The rows come from 5 hidden closed curves, with some noise, and rows from the same curve form a group. Each curve winds through 8 dimensions. The rows are also pushed far along 5 directions, which tell nothing about the answers.
In the rows, 128 means zero.
Some rows, each with its group after it:
[144  74 153 114 152 134 119 142 135 141 144 149 140 108 182 124  99 118
 124 132 132 137] : z418
[108 123 121 142 126 142 117 100 134 105 129 128 130 145 135 117 123 134
 154 113 125 122] : z339
[164 145  98 119 129 135 122 170 151 147  72 123 119 116 164 161 170  95
 136 201 130  94] : z518
[173 103 127  98 126 150 112  86  82 112  98 131  91 153 131  86  80 147
 208 217  99 147] : z418
[115 138  92 143 104 128 139 120  96 152  81 127 104 139  80 128 148 106
 152 223 168 115] : z84
[101 160  68 170 104 121 122  93 166 114 148 108 111 187 112 105 146 138
 154  76 126 170] : z418
[177 144 106 133 131 117 131 130 119 140 118 125  99 159 119 113 111 140
 113 188 119 182] : z339
[122 132 135 113 124 116 143 104 119 103 192 128 127 132  89  99 102 171
 116  65 114 171] : z339
[114 152  86 213 112 107 124 156 169 140 113 108 146 168 131 171 182  76
  62  79 168 128] : z418
[104 145 143  97 127 127 132 130 128  99 134 131 137  72  91 123 118 128
 162 134 118  95] : z518
[158 106 132  79 143 125 129 124 131 112 132 128 111 119 155  90 109 150
 189 121  85 131] : z518
[ 96 128 119 163 110 155 129  92 111 114 122 138 106 142  86  92  84 146
 121 147 117 156] : z339
[126 141 167 106 145 131 121 150 163 110 158 128 162  94 186 149 143 116
 120  56 104  92] : z84
[127 124 135 105 112 146 121 122  78 140  91 156 152 103  75 142 124 124
 170 229 164  81] : z84
[154 104 131 135 108 136 106 120  88 174 124 157 133 142  94 137  77 120
 121 211 161 199] : z418
[ 86 121  91 156 125 125 148 117 143 121 134 108 120 147 116  95 133 141
  98 131 141 159] : z339
[135  93 123 116 139 129 136 132 125 137 127 132 110 125 145 114 119 141
 130 146 125 136] : z339
[129 153 110 167 125 142 122 122 141 129  99 126 126 150 142 125 135  90
 113 167 133 130] : z518
[118 106 165 135 115 129 130 157  57 148  77 157 134  80  67 194 138 123
 100 210 176  39] : z84
[111 117 103 148  98 128 122 117 141 144 174 134 139 152 113 114  96 132
 113  82 132 222] : z418
[146 118 117 144 143 105 122 161 164 143 109 109 141 149 197 130 155  93
 138 127 129 127] : z777
[147 128 139 129 143 120 117 149 124 154 106 122 110 125 147 155 132 126
 110 197 140 133] : z418
[126 151 123 129 126 137 124 104 120 118 134 128 103 135  92 103  92 154
 136 169 111 174] : z518
[130 165  84 152 113 110 121 160 170 138 108 109 112 138 131 171 184 116
 122 116 133 109] : z418
[ 86 118 132 119 139 149 123 113 151  98 140 134 146 100 145 115 128 128
 150 116 129  93] : z777
[ 85 124 151 157  89 133 126 116  71 158 147 167 116 118  31 162 102 166
  98 118 157 127] : z777
[172 146 137  95 132 127 119 131 129 126 102 113 135 139 182 143 160  96
 179 131 111  83] : z418
[143 138 135 102 137 122 125 157 172 140 158 127 134 112 180 140 141 122
 125  70 102 140] : z84
[115 142  54 159 104 106 157 102 117 116 104  88  97 189  99  60 134 137
 158 190 132 182] : z84
[113 105 115 115 122 119 130 124 119 106 130 125 136 116  88 118 122 151
 152 137 139 123] : z518
[151  74 175 104 127 134 107 137 104 147 161 162 133 109 136 151  84 156
 124 101 124 144] : z518
[152 122 157 111 144 126 133 123 101 109 120 137 108 116 123 123 115 148
 146 132 104  93] : z777
[139 125 148 117 138 127 138 149 125 138 138 132 134  99 132 136 113 120
  83 140 130 147] : z339
[162  88 162 108 153 128 128 110  81 133 121 128 137 133 142 113  99 112
 128 194 151 142] : z84
[101 160  89 103 112 139 146 116 148 106 124 101  92 125 128 107 158 152
 156 119  97 116] : z777
[146 129 116 131 134 108 116 134 154 123 159 123 127 137 121 124 105 146
 117 113 123 190] : z777
[ 75 108 132 135 105 137 133  99  99  64 148 154 129  94  33 111  97 190
 143  85 123  83] : z777
[ 92 114 126 156 102 121 139 155 126 165 155 146 142 100 110 167 134  93
  72  96 170 137] : z518
[102 145  77 135 146 133 146  98 174  57 114  85 128 156 165  62 161 132
 168 106 100 104] : z518
[ 83 141 139 118 115 144 144 111 102 128 142 134 111 102  68 109  96 159
 106 150 123 150] : z339
[115  62 165 107 135 124 134 130 108 154 196 160 121 103 116 127  84 166
  94  58 133 169] : z84
[ 95 124 132 123 125 125 138 101 104 121 148 120 134 128  90 119 120 148
 126 144 156 141] : z418
[160 110 122 166 122 107 121 144 110 163 128 138 141 160 117 160 136 102
  90 142 173 153] : z339
[ 98 126 124  99 111 147 123 149 147 101 109 146 149  75 128 153 163 138
 180  87 110  26] : z518
[190  97 187  93 145 121  95 173 111 179 136 164 137  94 176 216 136 103
 121 124 147  89] : z418
[129 140 119  81 131 129 131  92 121  84 128 100 114 140 136  90 133 159
 207 135  96 113] : z777
[123 114 139  95 141 132 136 118 126 108 121 123 153 120 162 112 155 117
 185 101 123  63] : z84
[139 151 102 127 127 131 123 102 156 104 153 117 137 158 140 103 130 119
 151  78 110 156] : z418
[114 136 134 141 129 117 127 138 162 138 181 125 152 138 125 146 131 145
  58  16 127 177] : z84
[129 133 133 123 103 147 122 138 101 131 105 142 125 109 115 176 149 122
 124 133 134  69] : z777
[140 122 158  90 144 117 134 144 125 150 144 131 141  95 175 140 144  80
 147 114 134 103] : z518
[103  95 154 134 141 122 130 129 149 129 181 151 141 110 147 118 108 139
 115  37 125 133] : z777
[123  79 187 114 150 154 122  79  67 123 150 158 101 121  97 109  64 168
 118 143 132 138] : z84
[147  84 173 127 136 151  99  91  71 141 128 157 118 139 115 131  68 139
 142 192 146 147] : z339
[168 124 134 102 153 150 101 100 136 124 127 129 108 148 174  97  91 144
 171 201 104 172] : z339
[112 107 154 107 135 135 125 103 118  90 180 133 125 102  95 111  72 171
 112 101 118 170] : z339
[120 146 101 151 113  93 134 127 126 124 114 108 120 150  61 113 124 148
 138 132 127 154] : z518
[163 105 146 118 139 145 109 120 120 147 152 142 114 129 145 138  81 130
 100 166 134 196] : z777
[169 131 140 104 144 119 143 128 132 130 139 102 116 155 191  96 125 120
 132  99  87 162] : z418
[120 128 139 138 118 133 139 124 101 124 121 133  97 116  99 119 103 142
 116 139 109 125] : z518
[140 137 141 131 107 111 112 179 126 171 132 148 133 102 108 207 150 125
  88 112 145 117] : z777
[ 83 147 129 141 106 128 122 127 137 145 160 128 123 123  98 152 127 154
  99 103 141 158] : z777
[ 86  74 170 126 126 134 117 125 107 125 176 157 138  92  98 158  96 166
  89  91 158 126] : z339
[142  89 169 124 149 141 115 131 135 153 154 137 129 119 183 128  81 112
  90 122 124 186] : z339
[101 164  92 152 116 138 143 135 162  92 103 121 125 126 119 105 150 142
 126 100  92  96] : z84
[174 125 140 104 129 139 107 162 137 123  98 130 156  98 167 171 131  88
 133 170 127 106] : z418
[101  93 173 101 120 145 137 136  80 119 155 171 106  51  50 150  71 187
  92 127 122 111] : z339
[108 121 121 144 131 138 117 100 122 114 135 143 127 139  74 112  99 176
 122 158 142 150] : z518
[183 125 143  88 135 122 120 174 157 155 131 120 169 113 214 151 144  74
 131 107 111 141] : z418
[134 114 139  85 132 142 111 162 169 110 125 144 164  80 194 159 165 117
 179  59  96  39] : z518
[119 134 116 171 107 109 146 133  97 159 122 121 113 152  96 123 116 108
  91 172 155 173] : z84
[159 105 159 124 134 129 121 129  81 186 116 152 112 122 132 148 110  91
 129 208 165 138] : z84
[143 149 102 110 124 128 122 184 180 122 103 124 162  85 161 177 182  85
 126 116 129  79] : z418
[131 135 119 126 125 123 138 143 116 114 108 125 125 103  95 158 155 118
 108 145 151  82] : z777
[118 148  79 165 128 130 123 150 174  91  76 106 159 132 144 139 170  93
 128 171 143  87] : z84
[152 150 120 108 120 125 120 130 136 133 141 115 106 138 137 136 125 144
 131 125 106 163] : z777
[ 82 155 106 152 120 142 148 101 145  78 120 112 112 140 122  89 143 152
 144  82  91  92] : z339
[115 144 132 131 134 146 100 124 157 115 122 141 137 115 134 159 138 134
 137 118 127  94] : z84
[124 115 145 131 141 118 123 140 139 103 149 140 132  98 105 134 104 153
 104 110 124 127] : z777
[116 110 148 100 118 152 139 152  93 138  94 164 124  57 120 154 135 104
 151 176 137  37] : z518

New rows. What belongs after each?
[125 104 146 114 146 115 126 120 151  96 158 121 134 133 164  90 109 164
 170  69  88 133] : z777
[117 148  62 157 120 114 139 104 152 112 152 104 118 179  97  81 123 149
 111 136 140 217] : z339
[179 122 137 122 119 127 121 161  92 153  86 141 121 115 118 176 130 103
 110 182 137 107] : z418
[107 156 100 185 113 126 117 138 155 126 113 131 152 150 121 164 166 110
 102 115 157 102] : z339
[ 81 167  88 106 129 110 149 128 165  71 106  81 129 116 132 103 193 143
 193  99 105  56] : z777
[ 90  79 162 126 129 113 147 138 119 125 181 155 144  85 104 120 104 147
 111  30 128 117] : z518
[101 155  99 156 126 104 120 131 186 112 152 111 158 149 119 123 151 128
 131  53 132 144] : z518
[ 84 144 123 125 112 139 130  95 109  68 125 123 102 112  50 101  98 202
 153 151 100 112] : z777
[105 149 117 177 117 103 130 148 134 145 117 127 110 137  75 138 121 151
  91 155 136 152] : z777
[151  93 154 118 140 122 124 135 110 160 144 137 146 119 162 143 112  77
 116 155 162 151] : z518
[138 146 132 116 129 114 142 132 119 150 129 112 121 130 144 122 141  89
 141 145 135 137] : z518
[133 131 125 154 141 128  94 154 194 139 144 130 158 133 182 175 151  97
  93  73 143 133] : z84
[101 140 151 152 125  95 132 159 145 150 178 143 141 100  88 176 135 137
  67  42 152 130] : z777
[178 123 147 135 152 134 109 132 139 136 122 134 153 146 185 137 115  81
 110 143 132 146] : z418
[154 119 148 150 139 124 118 135 115 169 114 117 107 160 164 142 111 117
  81 174 135 178] : z339
[136  97 140 135 121 135 128 130 116 156 165 155 123 123 126 146 109 126
  93  83 142 157] : z777
[141 109 117 176 127 115 139 124 122 151 141 123 127 176 137  96  98 112
  81 125 137 208] : z84
[158  95 147 131 138 135 122 101  78 152 116 151 103 159 112 101  85 153
 147 184 129 152] : z518
[136 124 149  80 153 125 133 109 122 117 142 114 111 126 172 104 136 151
 180 120 102 107] : z418
[141 154 100 116 141 118 139  92 122  99 121  87 112 168 122  84 133 144
 149 192 130 164] : z339
[ 82 153  97 108 117 128 140 138 172 109 164 116 128 101 130 133 160 145
 121  67 117 124] : z518
[187 100 173 107 146 120 133 113  78 143 142 134 111 151 152 103  87 129
 128 138 111 163] : z339
[160  95 158  92 155 139 119 122  94 124 126 155 119  99 119 144 108 139
 141 184 147  98] : z418
[150  94 162 116 139 126 133 127  82 159 137 153 133 124 118 141 117 124
 119 139 155 116] : z418
[ 97 150 112 148 114 127 153 117 138 113 160 126 125 132  98  92 113 142
 100  66 108 167] : z339
[145  85 163  82 140 139 133 130  97 110 129 138 122  80 147 120  93 120
 155 159 113 107] : z518
[109 118 103 147 109 129 126 151 140 122 111 134 133 117 102 156 142 143
 106 117 139 108] : z518
[111 114 107 160 115 130 137 127 111 122 117 140 105 135  90 121 124 159
 110 142 135 117] : z339
[104 155 122 149 100 113 134 136 151 130 185 134 146 124  96 145 132 129
  95   8 119 152] : z339
[ 86 148 111 185 112 123 112 152 167 143 126 133 152 131 128 183 173 101
  97  94 167  93] : z418
[127 126 110 133 122 123 125 114 143 109 150 140 129 137 116 105 123 140
 159  76 112 131] : z777
[ 73 132  92 110 120 133 144 135 153  95 119 122 124  85 104 115 156 147
 160 129 124  80] : z777
[163 145 109 146 115 106 130 175 161 145 124 114 136 142 162 166 163  92
  88  67 116 140] : z418
[ 81  93 133 102 128 148 135  95 112  67 138 129 118  94  96 101 111 175
 166 110 119  84] : z339
[164 142 132 108 133 115 145 101 122 130 170 101  99 175 153  77  97 151
 124  79  83 212] : z418
[ 90 159  99 181  88 140 130 137 123 142  91 134 135 126  89 159 155  90
 105 150 161  96] : z518
[ 96 159 117 144 106 129 127 114 124 129 151 136 119 126  61 146 128 145
 106 110 145 144] : z777
[ 96 145 112 116 108 119 135 108 119 101 143 107 114 134  88 116 136 170
 158 104 117 124] : z777
[ 77 114 133 133 110 104 137 133 121 113 174 144 151  96  60 148 139 155
 122  38 155  94] : z777
[189 159 101 181 121 104 106 153 146 167  99 118 131 192 158 169 165  83
 103 152 150 155] : z339
[137 141 115 153 130 140 105 130 151 122  84 126 147 145 165 152 160  88
 150 156 143  82] : z339
[164 147 128 135 140 120 115 124 148 104 140 114 122 151 151 130 124 134
 118 104 106 155] : z339
[103  93 151 169 115 131 112 150 120 131 139 166 152 100  96 192 124 127
  74  85 168  87] : z339
[116 145 124 145 111 111 144 126 139 115 144 108 119 137 129 105 122 118
 137  62  96 146] : z518
[125 146 125 150 108 143 133 142 109 139  95 134 109 119 111 169 153 112
  93 142 137  84] : z777
[144 136 120 175 119 126 107 164 155 150 108 144 132 131 153 180 155  98
  96 103 137  95] : z418
[126 118 123 115 130 121 140 170 142 134 105 130 145  84 168 148 170  78
 146 139 142  62] : z84
[122 157 101  78 133 122 144 130 146 101 112 103 118 107 132 105 166 139
 194 139 103  83] : z518
[120 108 160  99 143 123 140 147 124 112 130 130 153  88 161 141 155 119
 142  87 124  53] : z84
[106 135 119 160 128 133 122 105 145 111 120 119 130 154 146 119 145 118
 138  95 126 105] : z84
[154  87 168 138 153 124 123 106  80 150 142 144 117 150 118 131  90 133
  98 167 164 157] : z418
[126 137 130 130 122 150 121 112 121 112 111 127 119 134 134 103  99 135
 145 173 103 141] : z418
[132 109 152 133 144 148 114  98 105 127 118 141 122 145 136 120 113 135
 146 139 131 105] : z84
[130 121 152  99 149 131 107 135 132 102 107 147 164  87 112 141 132 132
 181 147 131  57] : z518
[196  99 184  76 165 117 126 165 116 158 118 125 139 107 221 153 135  81
 130 135 116 103] : z339
[131 139 155 108 127 143 117  99  85 148 130 142 124 126  93 135 107 133
 141 180 147 135] : z84
[127 160  75 154 129 135 113 113 173  80  91  98 135 163 147 102 153 128
 163 165 114 121] : z84
[125  96 154 106 130 141 141 118  90 120 143 131 103 106 126 119  96 147
 110 149 120 137] : z518
[117 153 115 144 130 118 133 129 129 110  82 118 145 120 103 119 150  82
 164 169 144  74] : z518
[ 88 148  94 157  95 110 151 130 135 127 143  96 119 144 113 127 151 112
 102  74 134 154] : z518
[122 127 129 144 115 131 125 198 137 134  78 143 154  55 121 200 153  72
  89 163 153  52] : z518
[180 122 135 109 141 135 113  98  95 157 120 119 118 164 157 125 114  94
 150 211 154 173] : z777
[127 169  88 149 137 137 107 100 176 103 115  99 118 173 153 112 146 130
 155 131 111 146] : z84
[134 173  77 166 114 124 120 145 179 142 110 127 125 152 140 144 174 101
 126 108 128 123] : z418
[ 84 125 133 111 130 137 132  97 117  97 145 125 116  98 105 115 117 142
 156 154 144 109] : z84
[109 113 164  61 121 161 137 101  74  87 112 138 138  77 103 103 103 153
 190 174 106  65] : z418
[155 136 121 129 127 125 124  91 110 105 142 123 101 169 110 100 104 167
 151 136 108 160] : z339
[145 110 160 118 118 141 103 136 117 147 151 167 136 103 115 163  93 126
 127 111 131 141] : z339
[106 135 101 136 119 139 136 119 148 106 141 132 121 130 102  94 115 164
 123  90 104 151] : z84
[171 153 122 107 146 107 131 166 148 119  71  89 150 110 189 153 179  40
 160 190 135  78] : z518
[128 136 138 174 140 105 131 135 145 145 150 125 136 148 126 125 112 111
  71 102 145 178] : z518
[168 137 114 106 146 116 131 157 158 141 114 118 144 130 185 145 180  85
 144 115 131  93] : z418
[ 63 133 109 143 112 147 140 121 137 102 122 121 113  97  87 116 117 147
 109 122 120 125] : z339
[170 166 101 162 113 125 120 127 129 139  95 107 107 182 140 144 147 104
 113 149 119 155] : z777
[126 106 171 130 134 155 109 151 143 139 135 165 147  84 168 162 106 101
 111  86 114  99] : z339
[153  88 152 120 141  98 132 141  97 169 138 135 129 133 130 136 120 118
 114 142 159 147] : z518
[119 119 127 154 119 140 128 107 110 137 130 138  97 156 118 109 104 157
 119 132 118 151] : z339
[140 101 160  53 139 147 121 100  96 110 146 149 145  93 129 115 115 141
 200 136 127  87] : z418
[165 119 107 127 139 104 130 121 140 154 179 114 111 175 144  94 101 152
  98 134 131 252] : z339
[155 112 140 118 155 116 119 133 131 125 137 130 119 121 132 121  95 136
 118 168 129 164] : z777
[112 105 141 118 122 149 110 158 149 137 115 153 159  87 174 168 152 109
 148 103 129  59] : z777
